There are 8 hidden switches. A switch that is on adds its own fixed numbers to the row, and there is some noise. The rows also spread widely along 11 directions, which tell nothing about the answers.
Known rows, each followed by its switches (1 for on, 0 for off):
[1.16, -0.14, 0.60, -0.78, -0.76, -1.27, -1.79, -0.39, -1.82, 0.72, 0.20, 0.21, -0.01, -1.08, 1.49, -1.58, -0.86, -0.58, 2.81, 0.10, -0.54, -0.39, -2.63, 2.01, -2.07, 0.45, 2.23, 0.05] : 0 0 1 0 1 1 0 0
[-1.44, -1.20, 0.06, -0.89, -0.60, 2.76, -0.38, -1.53, -2.44, -3.07, 3.25, 2.38, -0.27, -0.67, 1.75, 0.43, -1.23, -0.13, 1.83, -1.96, 0.59, -1.61, 0.59, -1.50, 3.09, -2.53, -0.70, -0.03] : 1 0 1 0 0 1 1 0
[0.97, -0.39, 2.25, -0.48, 1.35, -1.27, -3.07, -4.17, 1.28, 0.40, -1.60, 1.98, 1.39, -0.57, 3.74, -1.17, -1.20, 0.60, 0.99, -1.05, -0.42, -0.34, -0.32, 0.32, 0.51, -0.13, 0.88, -0.55] : 0 0 0 0 0 0 1 0
[-2.34, 3.94, -1.55, 2.03, -0.49, 3.61, -0.19, 2.99, -0.55, 0.62, 1.34, -2.06, -0.70, 0.50, -0.32, -0.34, 0.48, 1.37, 0.51, -0.11, 0.61, 0.15, -0.55, -0.43, 0.97, 0.64, -2.04, 1.69] : 1 0 1 1 1 1 1 1
[-0.95, -1.14, 1.15, 0.99, 0.33, 0.67, -2.85, 1.50, -0.02, -1.30, 2.90, -0.93, 1.63, -0.40, -0.41, -1.08, -0.30, 0.27, -0.67, 0.19, 3.15, -0.97, -1.55, 2.00, -1.82, -1.09, 0.39, 1.12] : 0 0 1 0 0 1 0 1
[0.36, 2.05, 0.91, 0.77, -1.18, -1.27, -2.02, -1.04, -0.18, -0.02, -1.41, -0.35, -0.77, -1.28, 1.55, -3.45, 0.43, 2.28, -0.63, 0.09, -0.75, 0.55, -2.00, -0.10, 1.31, 2.06, -2.73, -0.47] : 1 1 0 0 0 0 0 1
[-0.22, 0.75, -1.79, -1.86, 1.43, 1.13, -0.45, 0.85, -0.05, 0.82, -0.36, -2.40, 0.02, 0.59, -0.56, 0.30, 0.30, -0.63, 1.49, -0.32, -0.71, -0.88, 0.28, 1.88, -2.37, -1.25, 0.62, 0.41] : 1 0 0 0 0 1 1 1
[1.07, 1.81, 0.37, -0.11, 0.62, 0.48, 0.23, -0.89, 0.81, 1.18, -1.97, -1.65, 0.19, 0.45, 1.05, -0.49, 1.84, 2.25, 0.29, -0.06, -1.15, 1.46, 0.18, 0.00, -1.67, 0.14, -1.58, 0.77] : 1 0 1 0 0 1 0 1
[2.91, -0.07, 0.37, -2.36, -2.31, -0.72, 2.02, -1.43, -2.76, -3.10, 0.02, -0.12, -2.53, -1.43, 1.69, 0.22, -1.64, 2.49, -0.61, 1.03, 1.43, 2.74, -1.68, -2.29, -1.54, 1.23, -1.42, 0.59] : 1 0 0 0 1 0 0 1
[-0.87, -1.44, 0.23, 0.75, -0.80, 0.74, -1.46, 1.20, -0.98, -2.71, 0.84, 0.52, 2.15, -2.16, -1.09, -2.97, -0.72, -0.76, 1.31, 0.75, 1.38, -2.87, 1.87, 0.73, 2.01, -0.08, -0.30, -0.91] : 0 1 1 0 1 1 0 0
[0.99, -0.53, 0.90, -2.40, 0.77, -1.23, 0.29, -3.78, -1.89, -2.79, -1.59, 0.41, 0.47, -1.56, 2.43, -2.51, -1.22, 1.27, 1.97, -0.26, -0.57, -0.13, 1.11, -1.56, 1.44, 0.01, -0.82, -1.73] : 0 1 1 1 0 1 1 0
[0.51, 0.26, 0.09, -0.88, -0.21, -0.31, -0.79, 1.51, -1.41, -0.46, -1.25, 0.40, 1.12, -0.33, -0.52, -1.37, 0.10, -0.74, 4.11, 1.71, -0.51, -1.17, 0.86, -0.58, 0.00, 0.90, 0.37, -1.36] : 1 0 1 1 1 0 1 1
[2.04, 1.37, 0.52, 1.06, -1.48, 1.74, 0.74, -1.34, -0.32, 1.41, -2.29, 2.10, 0.34, -0.59, 3.43, 0.08, -1.18, 0.71, 2.75, -1.33, -0.53, 0.33, 0.95, 0.30, 0.51, 0.74, 0.45, 0.19] : 0 0 0 0 0 1 0 0
[0.33, 2.04, -0.05, 1.21, -2.56, 2.53, 0.54, -1.72, -2.34, -0.99, -0.93, 2.69, -0.89, -2.72, 3.92, -2.52, -3.34, 1.21, 2.63, -1.82, -0.09, -0.55, 0.83, -1.41, 5.02, 1.83, -1.23, -0.63] : 0 1 0 1 1 1 1 0
[-0.92, 3.40, 0.40, 1.68, 0.72, 0.09, -3.60, -1.01, -1.02, 1.21, 0.12, 0.37, 1.18, 0.39, 1.67, -1.14, -0.11, -2.02, 4.25, 0.14, -0.71, -1.29, -1.80, 2.07, -0.74, 0.06, 1.17, -0.72] : 0 1 1 0 0 0 0 0
[1.85, -0.54, -1.13, -1.67, 0.11, 1.29, 0.18, -1.41, -0.43, 2.63, -1.91, -0.02, -1.64, -0.01, 1.56, 0.81, -0.30, -0.06, 2.78, -2.23, -2.47, -1.12, 0.05, 0.31, -0.70, -1.37, 0.75, 0.60] : 1 1 1 0 1 0 1 0
[-0.46, -0.94, 0.09, -2.31, 2.66, 0.52, -1.08, -4.13, -1.09, -0.74, 0.99, -0.08, -1.21, 1.31, 2.16, 1.74, 0.76, -0.59, 1.21, -1.69, -2.15, 0.07, -0.24, -1.75, -0.27, -2.71, 0.49, -0.10] : 0 0 1 1 1 0 0 1
[-0.88, -0.52, -0.42, -0.43, -0.50, -0.74, -1.15, -1.21, -0.85, -0.71, 0.06, -1.12, -0.50, -0.77, 0.87, -2.69, 0.64, 1.68, -1.25, -1.64, -1.33, -1.10, -1.87, 0.57, 1.74, -0.55, -2.22, 0.34] : 0 0 0 0 0 1 1 0
[-2.61, 2.64, -2.98, -0.36, 1.95, 2.20, -2.54, -0.07, -0.04, 2.63, 1.31, -2.51, -1.89, 1.80, 0.43, -0.34, -0.20, -1.80, 1.17, -2.38, -2.12, -1.92, -2.03, 1.35, 0.83, -1.52, 0.78, 0.67] : 0 1 1 1 0 0 1 1
[-1.34, -0.11, -1.65, -0.13, -0.90, 2.76, -0.56, -0.20, -3.23, -0.42, 2.71, 0.31, -1.68, -0.49, 0.99, -0.25, -0.19, -1.52, 2.56, -2.28, -1.74, -2.00, -1.75, 0.88, 1.15, -2.27, 0.15, 0.59] : 0 0 1 0 1 1 0 1
[1.25, -2.94, 1.92, -1.83, -1.48, -1.27, -1.50, 0.51, -2.76, -0.16, 0.57, 1.70, -0.96, 0.68, 0.99, 0.65, 0.06, 0.38, 2.63, -0.05, 0.32, 0.07, -2.38, -2.18, -1.13, 0.08, 1.52, -0.58] : 0 1 1 1 1 0 1 1
[-0.29, 1.24, 0.68, 1.83, 0.59, 2.16, -1.95, -0.80, 0.70, 1.44, 0.82, 0.38, 0.10, 0.22, 2.28, 0.25, -0.63, 1.40, 0.77, -2.11, 1.35, -0.41, -1.22, 0.19, 0.44, -1.16, -0.50, 1.61] : 1 0 1 1 0 0 1 0
[-0.35, -0.64, -0.55, -2.24, 2.79, -0.66, -1.08, -2.23, 0.41, -2.80, 0.63, -2.68, 0.21, -1.32, -0.54, -2.21, -0.32, 0.63, -1.26, 0.61, 0.35, -0.57, 0.82, 0.07, -0.32, -1.23, -1.28, -0.21] : 1 0 1 1 1 0 0 1
[1.04, 0.32, 1.15, 1.57, -1.17, 3.70, 0.36, -1.57, -0.60, -0.43, 0.06, 2.94, -0.25, -1.05, 3.04, 1.03, -1.90, 1.01, 2.23, -1.78, 1.48, 0.00, 2.16, -2.20, 2.51, -0.43, -0.53, 0.36] : 1 1 1 1 1 0 0 0
[0.01, -0.63, -0.49, -1.12, -1.82, 1.14, -0.03, 1.27, -2.64, 0.08, 0.77, 0.35, -1.79, 1.31, -0.02, 1.05, 1.32, 0.27, 2.22, -1.01, -1.09, -0.62, -1.42, -1.72, 0.11, -1.00, -0.99, 0.16] : 1 1 1 0 0 0 1 1
[1.19, -2.74, 1.04, -1.11, -2.18, 0.01, -0.66, 2.80, -2.01, -1.16, 1.02, 1.61, 0.15, 0.35, -0.13, 1.84, -1.81, -0.39, 1.80, 1.01, 3.49, -0.15, -0.36, -1.70, -1.46, 0.92, 2.49, -0.18] : 0 1 0 1 1 0 1 0

New rows. What belongs after each?
[0.00, 0.47, 1.81, 0.81, -1.75, 0.82, 0.15, -1.16, -2.83, -3.14, -0.17, 1.73, 0.23, -1.64, 1.85, -1.79, 0.35, 2.36, 1.52, -0.15, 0.93, 0.54, 0.71, -2.46, 2.42, 0.80, -3.03, -1.33] : 1 1 0 1 0 1 0 1
[2.47, 3.70, -1.80, 0.39, -0.58, 1.96, 3.69, -1.78, -0.62, 0.57, -5.01, -1.66, -1.10, -0.28, 1.93, -0.13, -0.07, 1.48, 2.23, -0.33, -2.31, 1.04, 1.68, -0.96, -0.02, 1.01, -3.12, 0.55] : 0 0 0 0 1 0 1 1
[0.29, -0.96, 0.21, -0.67, -2.47, -1.99, -0.61, 1.31, -2.99, 0.38, -0.63, -0.97, -1.45, -0.43, -0.65, -1.49, 3.18, 1.87, 0.77, -0.04, -2.23, 0.01, -2.96, -0.21, -1.02, 0.70, -1.93, -0.13] : 1 1 0 0 1 1 0 0
[0.64, 2.46, 1.67, -0.03, -0.31, 2.53, -0.65, -2.35, -1.12, 0.20, 0.51, 2.62, -0.98, 0.17, 4.55, 1.60, -2.55, 0.64, 2.68, -0.69, 0.86, 2.37, 0.36, -2.44, 0.49, 1.18, 1.85, -0.05] : 0 1 1 1 1 1 0 1
[-3.25, 0.71, -1.40, -2.05, 1.27, 0.22, -1.63, -0.55, -1.64, -3.00, 3.17, -1.36, -0.31, 1.30, -0.67, -0.14, 0.64, -1.44, -0.16, 0.30, -0.69, -0.80, -0.03, -1.05, 1.34, -1.17, -0.05, -0.79] : 0 1 1 0 0 1 0 0
[2.30, -0.21, -0.54, -2.07, -1.18, -0.53, -0.98, -2.38, -1.79, 0.51, -2.07, 1.80, -1.06, -2.14, 2.99, -3.78, -3.29, -1.05, 3.96, -1.38, -2.22, -2.02, -0.83, 1.04, 2.32, 0.82, 1.21, -1.68] : 0 1 1 0 0 0 1 1
[-1.44, -0.95, -0.46, -1.61, -2.34, 0.95, -2.27, 3.64, -3.07, 0.85, 3.42, 1.49, -1.86, 1.36, -0.02, 1.74, -0.80, -1.99, 2.38, -0.08, 0.45, -0.33, -2.35, -0.82, -0.27, 0.92, 3.89, -0.32] : 0 1 0 1 1 1 0 1
[-1.19, 2.61, -0.04, 3.41, -1.18, 1.71, -1.58, 0.41, -3.86, -0.56, 1.60, -0.48, 0.30, -1.91, 0.91, -2.51, -0.20, -0.27, 3.99, -0.74, 0.77, -1.69, -2.69, 2.04, -0.12, -0.42, -1.26, 0.29] : 0 1 1 1 1 1 0 0
[0.54, 1.61, 3.78, 1.62, -0.01, -0.24, -2.15, -2.48, -1.94, -1.68, -0.91, 2.19, 2.22, -0.92, 3.40, -0.87, -0.32, 1.34, 3.23, 0.80, 1.85, 1.34, -0.30, -1.02, -1.01, 1.09, -0.24, -1.37] : 0 1 0 1 0 1 0 1
[-3.76, 0.32, -0.23, 0.92, 0.67, 1.94, -2.04, 1.07, -2.54, 0.65, 1.15, 0.57, 0.66, 2.60, -0.75, 1.27, 4.89, -1.89, 4.32, -0.94, -3.83, -2.06, 0.53, -1.74, 1.71, -1.89, -0.57, -1.18] : 0 1 1 1 1 1 0 1
[-2.36, -1.73, 1.78, 1.24, -0.55, -0.41, -3.92, 1.09, -1.82, -1.20, 2.12, 1.34, 1.07, 0.41, 0.00, -0.90, 1.61, -0.22, 1.23, -0.19, 0.47, -1.94, -2.23, -0.95, 1.45, -0.66, -0.67, -0.44] : 0 0 0 1 1 0 1 1
[0.29, 1.05, -0.93, -1.81, 1.36, 1.21, -0.06, -0.89, -0.16, 2.10, -0.81, -0.71, -0.33, 1.87, 1.46, 2.40, 0.32, -0.96, 3.05, -0.83, -2.19, 0.27, 0.31, 0.15, -2.23, -1.13, 2.26, 0.66] : 0 0 1 0 1 1 1 0
[0.15, 3.15, 1.42, 0.92, -0.98, -1.47, -1.60, -1.79, -2.50, -0.27, -1.98, 0.33, 0.00, -2.07, 2.37, -5.12, 0.95, 2.01, 3.11, 0.23, -2.34, 0.35, -1.73, -0.25, 2.05, 2.14, -2.63, -1.85] : 1 1 1 1 0 1 0 1
[2.04, -0.37, 1.75, -3.43, -1.00, -0.32, -0.54, 0.26, 0.66, -0.01, -1.32, 3.00, 0.46, 0.92, 2.43, 2.44, -3.37, -0.28, 1.83, 2.02, 1.66, 2.43, 2.49, -2.80, -0.67, 3.20, 4.62, -1.14] : 0 1 0 0 1 1 1 0
[1.04, 0.38, -0.10, 0.13, -0.41, 3.31, 0.16, -1.90, 0.41, 0.17, 0.54, 2.26, -1.00, -1.08, 3.25, 1.25, -3.07, 0.54, 0.63, -2.11, 1.29, 0.04, 1.54, -1.05, 2.25, -0.21, 0.73, 0.86] : 1 0 0 1 1 0 0 0
[0.46, -0.02, -1.19, -2.16, 1.22, 0.10, 0.35, -2.85, -1.36, -0.20, -2.61, -1.17, -0.74, -1.70, 1.36, -2.96, 0.27, 0.93, 2.14, -1.99, -3.07, -1.46, 1.04, 0.25, 1.47, -0.94, -1.90, -1.41] : 1 1 0 1 0 1 1 1
[-2.55, 0.22, 1.41, 1.67, -0.78, 0.30, -3.73, -0.20, -1.75, -0.25, 1.95, 0.94, -0.19, 0.45, 0.63, -0.94, 2.42, 0.78, 1.13, -1.14, -1.12, -1.65, -2.67, -1.15, 2.16, -1.14, -2.29, 0.18] : 1 1 1 0 1 0 1 0
[2.41, -1.74, 0.04, -2.09, 1.89, 0.55, -1.17, -2.72, 2.43, 3.21, -2.14, -0.33, -0.13, -0.94, 2.51, -0.87, -1.54, 0.04, 0.66, -2.19, -1.95, -0.58, 0.91, 2.39, -1.42, -0.99, 2.66, 0.75] : 0 0 1 0 1 1 0 1
[0.22, -0.02, 1.38, 3.48, -1.32, 2.48, -1.58, 1.42, -0.63, 0.50, 0.81, 1.49, 1.75, 0.22, 0.72, 0.63, 0.00, -0.34, 2.49, -0.82, 2.50, -1.56, -0.13, 0.83, -0.64, -0.97, 0.01, 0.86] : 0 1 1 0 0 0 0 0
[-0.86, -0.70, -0.69, -3.17, -1.68, -1.38, 0.34, 0.32, -3.76, -5.18, 2.55, -0.83, -1.98, 0.59, -0.73, 0.77, -0.75, 0.29, -1.13, 1.91, 1.60, 1.08, -1.66, -3.68, 0.18, 0.76, -1.06, -0.45] : 0 1 0 0 1 0 1 0
[1.34, -0.46, 0.22, -2.89, -1.26, -1.67, -0.76, -0.33, 0.39, -0.50, -2.06, 1.30, 0.23, -1.08, 1.66, -2.98, -2.34, 0.58, 0.36, 0.93, -0.76, 0.03, 1.00, -0.59, 2.17, 3.05, 1.13, -1.64] : 0 0 0 0 0 1 1 1
[-0.66, 2.03, 0.52, -0.40, -0.73, 0.44, -2.11, -1.76, -2.81, -0.21, 1.81, 1.54, -1.12, 0.45, 3.04, 0.85, -1.09, -0.77, 2.59, -0.69, -0.20, 0.81, -2.67, -0.10, -0.52, 0.25, 1.69, -0.38] : 0 1 0 0 0 1 0 0
[-2.36, 0.98, -1.30, 2.28, -1.00, 2.86, -1.89, 1.31, -0.10, 0.25, 1.72, -0.10, 0.15, -0.66, 0.22, -1.67, -0.50, -0.46, -0.28, -1.87, 0.47, -2.43, 0.23, 1.62, 3.13, -0.42, -0.88, 0.50] : 0 1 0 0 0 1 0 0
[0.38, 1.78, -1.10, -0.09, -1.30, 2.32, 0.36, -2.62, -3.41, 0.03, -0.74, 1.05, -1.65, -1.41, 3.33, -2.30, -1.32, -0.17, 4.35, -2.85, -2.79, -1.54, -1.10, 0.35, 2.63, -0.93, -1.17, -0.51] : 0 1 1 0 0 1 1 1
[0.72, -0.06, 1.16, 0.14, 0.35, 0.63, -0.92, -2.27, -1.18, 0.52, -1.48, 0.86, 0.96, -0.30, 2.36, -0.62, 0.48, 0.50, 3.38, -1.58, -1.24, -0.94, -0.05, 0.22, -0.14, -1.25, -0.18, -0.39] : 0 1 1 0 0 1 1 0
[1.32, 1.53, 1.40, 0.35, -0.39, 1.12, -0.32, -1.40, -0.71, 0.19, 0.17, 0.84, -0.56, 0.45, 3.20, 1.70, -1.97, 1.37, 1.54, -0.39, 1.84, 1.74, -1.43, -1.62, -1.31, 0.41, 0.76, 1.42] : 0 0 1 1 1 0 1 0
[1.05, 1.47, 0.16, -2.38, 0.31, -2.12, -0.25, -1.67, -1.89, -0.46, -3.38, 0.47, 0.21, 0.60, 1.42, -1.98, 0.36, -0.45, 4.25, 1.36, -2.93, 0.16, 0.59, -2.13, 0.98, 1.80, -0.02, -2.78] : 0 1 1 1 0 0 1 1
[-0.67, 0.28, -0.22, -0.69, 1.28, 0.67, -2.38, -0.95, 1.25, -1.24, -0.05, -0.45, 1.62, -2.14, 0.64, -3.30, -3.03, -0.60, 0.40, 0.31, 0.96, -1.99, 1.82, 1.46, 1.73, 0.41, 0.91, -0.61] : 0 1 1 0 1 1 1 0
[1.56, -1.86, 1.78, -2.15, -0.45, 0.61, -0.63, -3.59, -2.47, -1.49, 0.96, 3.00, -1.60, -0.29, 3.63, 1.29, -1.96, 0.11, 2.26, -1.20, 0.18, 0.85, -0.44, -3.00, 0.61, -0.69, 1.54, -0.70] : 0 1 1 1 1 0 0 1
[-0.98, 2.36, 1.03, 1.24, 1.87, 0.64, -0.60, -2.41, -1.44, -0.79, -0.48, -1.49, 1.54, 1.30, 1.55, 0.78, 2.72, 1.12, 2.58, -0.40, -0.96, 0.40, -0.85, -0.27, -2.21, -2.10, -2.27, 0.62] : 0 0 1 0 0 1 1 0
[-0.20, -0.80, 2.35, -0.73, 2.19, -1.07, -3.92, -1.59, 2.40, 1.06, -1.47, 1.51, 2.27, 0.28, 1.61, -1.64, 0.41, 0.49, 1.34, -0.05, -0.92, -0.99, 1.38, -0.61, 1.55, 0.13, 0.77, -1.31] : 1 0 1 1 0 0 1 1
[0.20, 2.48, 1.92, 1.49, -2.24, -0.67, -1.71, 0.30, 0.02, 0.44, -2.19, 2.99, 1.19, 0.53, 1.91, -1.46, 0.42, 0.43, 2.46, 1.95, -1.25, 0.74, 0.86, -2.67, 3.16, 3.74, -0.31, -1.61] : 0 1 1 0 1 0 0 0
[-0.08, -0.67, 2.82, -0.07, 0.15, -2.76, -2.43, -1.96, -4.23, -1.11, -1.16, 0.65, 1.32, -0.64, 1.09, -2.50, 3.30, 0.25, 5.18, 0.64, -2.54, -0.61, -2.19, -0.56, -1.43, -0.29, -0.88, -2.29] : 0 1 1 1 1 1 0 1
[1.66, -2.42, -0.20, -1.86, -1.25, 2.13, 1.33, 1.13, 1.81, -1.56, -0.16, 1.60, 0.45, -1.34, 0.36, -1.04, -2.47, 1.13, -1.20, -0.10, 1.83, -0.37, 4.21, -1.29, 2.94, 0.74, 0.37, 0.00] : 1 0 1 0 0 1 0 1
[1.25, -1.68, 1.67, -0.79, 1.93, 0.82, -0.58, -5.22, 0.12, -1.78, -0.42, 0.51, 0.13, -0.92, 2.72, 0.49, 0.32, 1.75, -0.38, -2.03, -0.07, 0.06, 0.75, -0.48, -0.63, -3.00, -1.97, 0.32] : 1 0 0 0 0 0 0 1
[-0.94, 1.95, 0.13, -0.08, -0.40, 3.61, 0.98, 1.32, -2.48, -1.12, 1.31, 0.53, -0.23, 2.12, 0.83, 3.61, -0.10, -0.29, 3.36, 0.51, 1.32, 1.18, 1.27, -3.28, -0.84, -0.19, 0.60, 0.32] : 0 1 1 1 1 1 1 1
[1.24, 4.10, -0.27, -0.96, -0.68, 1.93, 1.83, -2.26, -1.17, -0.30, -2.40, 0.77, -1.08, -0.34, 3.26, 1.13, -1.55, 1.44, 2.65, 0.20, -0.79, 2.24, 1.78, -2.30, 0.49, 1.71, -0.76, -0.31] : 1 1 0 0 1 1 1 0
[1.30, 1.80, 1.68, 0.36, -0.57, -0.85, -2.22, 0.48, 0.06, 1.44, -1.71, 2.72, 2.04, 0.09, 2.15, -0.52, -1.60, -1.49, 4.83, 2.14, 0.19, 0.13, 0.58, -0.17, -0.19, 2.91, 3.40, -1.46] : 0 0 1 1 1 0 0 0
[-0.20, -0.08, -1.57, -0.54, 0.77, 1.10, -2.22, -0.46, -2.11, 1.16, 0.90, -0.75, -0.39, -0.43, 0.46, -0.39, -1.12, -2.84, 4.35, -1.56, -1.11, -3.22, -1.96, 2.97, -1.71, -2.28, 2.05, 0.16] : 0 1 1 0 1 0 1 0
[-1.75, 0.34, 1.34, 2.93, -1.18, 1.81, -1.45, 1.19, -1.86, -2.12, 0.62, 1.49, 1.67, -0.05, 0.22, -0.52, 0.98, 0.31, 2.04, 0.27, 1.29, -1.44, 0.28, -1.75, 2.15, -0.09, -2.42, -0.30] : 0 0 0 1 1 0 1 1
